The rows of a group lie close to one hidden flat surface of 9 dimensions, which may be shifted away from zero. Surfaces can cross.
(in the rows, 128 means zero)
Known rows, each followed by its group:
[159 164  85 115 122 130 108 112 123  84 134 139  91  99 139]
Z_891
[136 154 115 122 120 138 135 135 113 152 128 141 134 121 157]
Z_97
[109  97 107 153 126 135 123 107 144 145 125 104 112 128 108]
Z_203
[132  98 123 118 101 160 186 152 129 194 174  38 123 162 137]
Z_203
[125 121  91 119 104 114 148 154 140 175 173 132 128 164 120]
Z_565
[125  83 147 190 178 109 135 112 125 138 139 105  68 151 104]
Z_742
[154 145 112 167 102 174 136 130 130 105 104  99 124  65 153]
Z_891
[106 129 121 162 129 147 127 108  80  94  95 149  97 118 113]
Z_891
[104 125 108 133 112 121 109 164 147 133 131 150 158 129 115]
Z_203
[ 87 118 135 150 108 101 132 143 131 159 113 164 145 141 113]
Z_891
[ 98 184 100 130 123 121 107  79 135 190 113 148 111 103 109]
Z_891
[114 125 124 169 125  82 123 128 133 119 112 190  76 126  69]
Z_891
[157 154 149 137 150 159 110 101 121 148 127  94 134 117 135]
Z_565
[157 147 129 108 135 107 118 143 155 156 156 125 128 142 154]
Z_97
[ 74 114 121 179 145 176 135 115  64 150  91 124 147 125 139]
Z_203
[114 128 131 145 143 128 102 114 114 124 123 132 134 142 149]
Z_891
[ 79 113 110 186 151 136 100 126 106 143 105 158 132 129 114]
Z_203
[127 191  65  90  84 153 168 202 114 177 162 148 151 101 169]
Z_203
[146 177  74  99 118 140 120  89 143 164 153 117  90 113 101]
Z_742
[117 134 134  97 104  67 130  99 167 166 133 151  92 153  53]
Z_891
[140 173 112  47 124 158 117 103  94 136 151 117 160 152 140]
Z_565
[138 124 134 171 125 148 144 134 131 124 105 128 138  94 138]
Z_565
[163 129 145 114 117 164 140 111 122 119 128  83 145 126 120]
Z_565
[183 102 168  90 104  76 139 139 117 151 101 154 117 170 217]
Z_97
[154 169 109  67 152 104  95  77 166 151 162 117 105 137 119]
Z_742
[149 111 162  82 123 113 114  93 196 128 124  98 186 132 144]
Z_565
[121  72 115 105 124 118 120  93 114  80 134 141 128 189  72]
Z_565
[150 132 129 138 102 162 138 150 106  91 117 146 156 114  98]
Z_565
[138 166  73 114 112 155 136  83 122 155 127 111  91  93 127]
Z_97
[164 142 158 118 147 120 139 164 155 160 156 111 158 129 186]
Z_203
[111 136 142 158 154 162 129 153  76 148 124 123 150 137 158]
Z_203
[133 140 144 121 181 139  93  90 131 108 156  94 133 143 112]
Z_97
[140 152 119 149 118 139 107 133 145 169 132 137 153 125 102]
Z_742
[126  89 120 148 110 100 119 117 207  93  90 155 152  80 111]
Z_203
[134 165 143 161 165 145 101 133 124 168 124 124 147 104 163]
Z_203
[129 145 111 112 109 135 126 124 118 104 121 139 135 114 135]
Z_891
[102 112 155 150 157 115 173 173 117 118 123 146 125 115 151]
Z_742
[131 129  84  80 135 134 103 100 105 105 164  99 123 164 183]
Z_891
[130 120 106 156 117 110 138 140 105 147 105 170  99 127 157]
Z_97
[128 165 140 117 156 146 122 138  97 172 151 120 143 148 144]
Z_742
[131 131 139 145 151 111 111 126 150 181 146 116 131 146 148]
Z_97
[160 126 123 107 100 139 212 152 162  93 132  90  90  61 124]
Z_742
[100  88  80 158 107 145 189 117  90 105 106 134  89 109 148]
Z_565
[134 171 114 200 152 168 112 129  93 190 132 127 113 115 115]
Z_565
[146 163 108 138 118 131 122 153 142 164 146 140 129 118 112]
Z_742
[166 147 160 135 138 126 107  71 148 186  92 101 118 108 179]
Z_97
[124 103 142 108 126 148 108 119 121 100 126  96 148 149 107]
Z_203
[137 131 115 120 135 106 113 138 131 109 145 166 123 148 101]
Z_742
[147 123 132 151 137 130 125 127 129  98 113 143 126 111 133]
Z_565
[161 138 147 160 119  96 122 151 169 187 109 147 133 107 180]
Z_97
[161 147 137 148 127 137 141 181 106 139 141 135 117 124 159]
Z_97
[163 170 136 165 142 145 124 162 139 165 147 112 131  99 148]
Z_97
[133 105 149 112 136 103 120 153 129  81 132 172 154 154 114]
Z_742
[108  98  78 131 168 113  69  66 127 106 145 113 113 168 183]
Z_891
[132  81 117 111  91  63 181 209 205 134 174 148 134 144 113]
Z_742

New rows. What belongs after each?
[136 110 128 149 136 112 112 121 120  77 123 145 101 136 123]
Z_891
[136 147 125 138 136 132 155 130 144 132 126 122 105  84 124]
Z_742
[ 92 110 111  71 127 136 197 103 116 147 143  81 101 129 139]
Z_742
[125 145  98 106 106 133 120 122 127 122 134 130 133 125 147]
Z_891
[128 133 131 137  95 134 139 130 145 141 116 114 142 112 123]
Z_891
[117 124 116 133 146 117 115 149 132  99 149 161 145 140 117]
Z_97
[139 114 110 119 142 106 162 153 121  92 128 182 127 118 178]
Z_203
[111 142  98 108 122 143 167 122 109 145 139 121 102 114 125]
Z_742
[107 125 125 192 155 123 133 148 132 168 110 158 147 103 168]
Z_203
[ 58  66 134 149 116 105 158 144 140 157 110 154 177 158 120]
Z_742
[138 136 177  99 161  93  78  64 145 128 126 114 117 163 110]
Z_891
[ 93 131  52 110  77 129 162 113 145 143 120 160 120 100  93]
Z_742
[126 152 113 114 143 131 144 141 100 145 158 130 100 138 132]
Z_742
[141 129 129 130 126 141 113 108 131 106 113 142 154 117 110]
Z_565
[101 146  59 135 119 121 133  93  84 146 139 151  43 140  93]
Z_891
[ 64  95  93  96 133 130 193 106  88 153 149 105  86 157 132]
Z_742
[ 95  56 108 133 129  69 170 175 130  92 134 177 122 156 186]
Z_565
[134  82 142 149 158 147 136  60 125 122 116  71 100 135 130]
Z_203
[126 120 129 180 138 156 121 145 104 121 122 117 116 115 113]
Z_203
[192 144 181 219 124 198 115 145 124 166 130  69 146 118  42]
Z_565
[161 100 146  25 122 100 138 124 158  42 129 142 179 141 161]
Z_203
[126 136 149 130 146 177 113  83  77 109  96 117 153 126 129]
Z_565
[120 166 135 138 140 102  79 117 138  90  89 203 152  92 139]
Z_891
[209 173 144  80  95 111 115 112 203 134 108 122 142  73 166]
Z_97
[128 100 155 122 121 150 183 173  95 159 155  79 156 169 185]
Z_565
[153 112 179  71 130 145 151  72 174 143 104  61 200 106 192]
Z_203
[ 86 130  77 160  98 136 129 134 133 161 109 184 162 116  97]
Z_565
[135  88 143  73  94 124 154 108 114 115 110 114 147 160 161]
Z_97
[122 162 118 175 151 141  94 106 115 159 123 118 109 111 150]
Z_891
[121 174 117 175 150 195 135 158  91 107 142 121 145  84 110]
Z_97
[ 89 157  76 176 131 131 120 110  89 163 122 167  78 117 114]
Z_891
[141  99 183 138 126 118 113 119 143  52  86 144 159 116 122]
Z_891
[104 164 107 159 162 163  95 167  42 136 148 147 106 154 120]
Z_203
[143 136 112 121  94 123 139 149 172 142 135 140 148 111 102]
Z_742
[151 137 153 160 154  80 107 193 114  86 150 189 101 154 124]
Z_891
[ 95  85 131 141 122 121 164 115 149 124 106 124 132 115 112]
Z_742
[139 119 134 171 139 143 143 136 109 110 114 135 116 107 139]
Z_565
[121 129 139 109 138 118  90  70 134 112 110 123 139 135 134]
Z_891
[132 151 112 102 134  96  84  98 155 119 134 148 130 128 141]
Z_891
[146 122 153 101 140 111 137 135 154  87 124 135 136 108 126]
Z_742
[120 113 118  84  64 138 168 117 183 133 100 113 195  85 151]
Z_565
[153 123  95  65  78 133 165 102 104 108 110 127 105 124 150]
Z_97
[ 65 106 112  89 170  56 148 136 140 145 154 177 119 159 155]
Z_742
[104  74 134 151  89 118 149 110 162 113  98 120 144 123 109]
Z_891
[159 131 155 115 145 142 167 156 103  74 136 119 101 108 131]
Z_742
[ 85  97 116 129 131 109 108  92 175 102 105 157 179 115 106]
Z_97
[109  95 126 132 121 125 157 129 134 129 115 128 151 126 166]
Z_565
[135 129  87 159 149 116 162 209  79 136 178 175  78 153 162]
Z_203
[113 155 113 133 111 137 130 166 165 205 140 120 178 109 158]
Z_203
[204 159 137  89 163  87 106 141 173 110 190 121  73 137 116]
Z_742
[ 50  75 105 174 180  83 152  70 144 164 113 137  63 129 117]
Z_742
[126 119 113 180 164 102 135 114 144 119 123 147  62  93 107]
Z_742
[142 148 133 138 172  71 110 150 174 120 143 178 105 103 135]
Z_742
[113 126 109 110 110 109 157 183 136 159 165 153 140 156 129]
Z_742
[147  73 137 127 140 107  96  91 151  34 116 118 125 143 142]
Z_891
[113  97  70 146  89 110 150 146 144 114 136 172 115 129  91]
Z_565
[ 84 106 139 122 160  97 103 139 104 122 119 189 185 173 168]
Z_565
[151 144 151 108 122 150 128 140 127 119 125 127 181 121 143]
Z_565
[129 156  91 155 140 135 156 114 138 175 141 109  61  83 115]
Z_742
[205 128 127 117 147  96 120 144 190 117 210  78  68 149 105]
Z_97
[100 149 114 173 165 123 119 154 104 198 147 151 128 146 176]
Z_565
[157 105 117 100  95  89 120 177 176  86 158 182 163 160  80]
Z_565
[ 77  94 151 191 103 155 144  83 121 143  57 118 153  97 104]
Z_891
[115 162 115 127 102  76 149 144 147 209 155 162  65 150  56]
Z_891
[162 182 119  89  92 159 112 169 106 127 144 159 190 135 116]
Z_742
[103 132 146 176 178 130  78  84  91 126 110 133 121 147 149]
Z_891
[ 94 115  96 159 139 133 105  87 128 139 104 140 119 112 115]
Z_203
[160 110 154 135 126 152 131 133 112 114 140 102 142 160 100]
Z_565
[158 105  70 145 142  84  95 131 169 104 187 120  71 154 158]
Z_891
[148 117 144 145 143 124 117 123 135 112 123 131 136 131 126]
Z_565
[145  91 131 152 104  84 150 180 174 175 144 136 126 150 153]
Z_97
[172 197 100  95 106 173 121  90 140 160 139  92 130  86 116]
Z_565
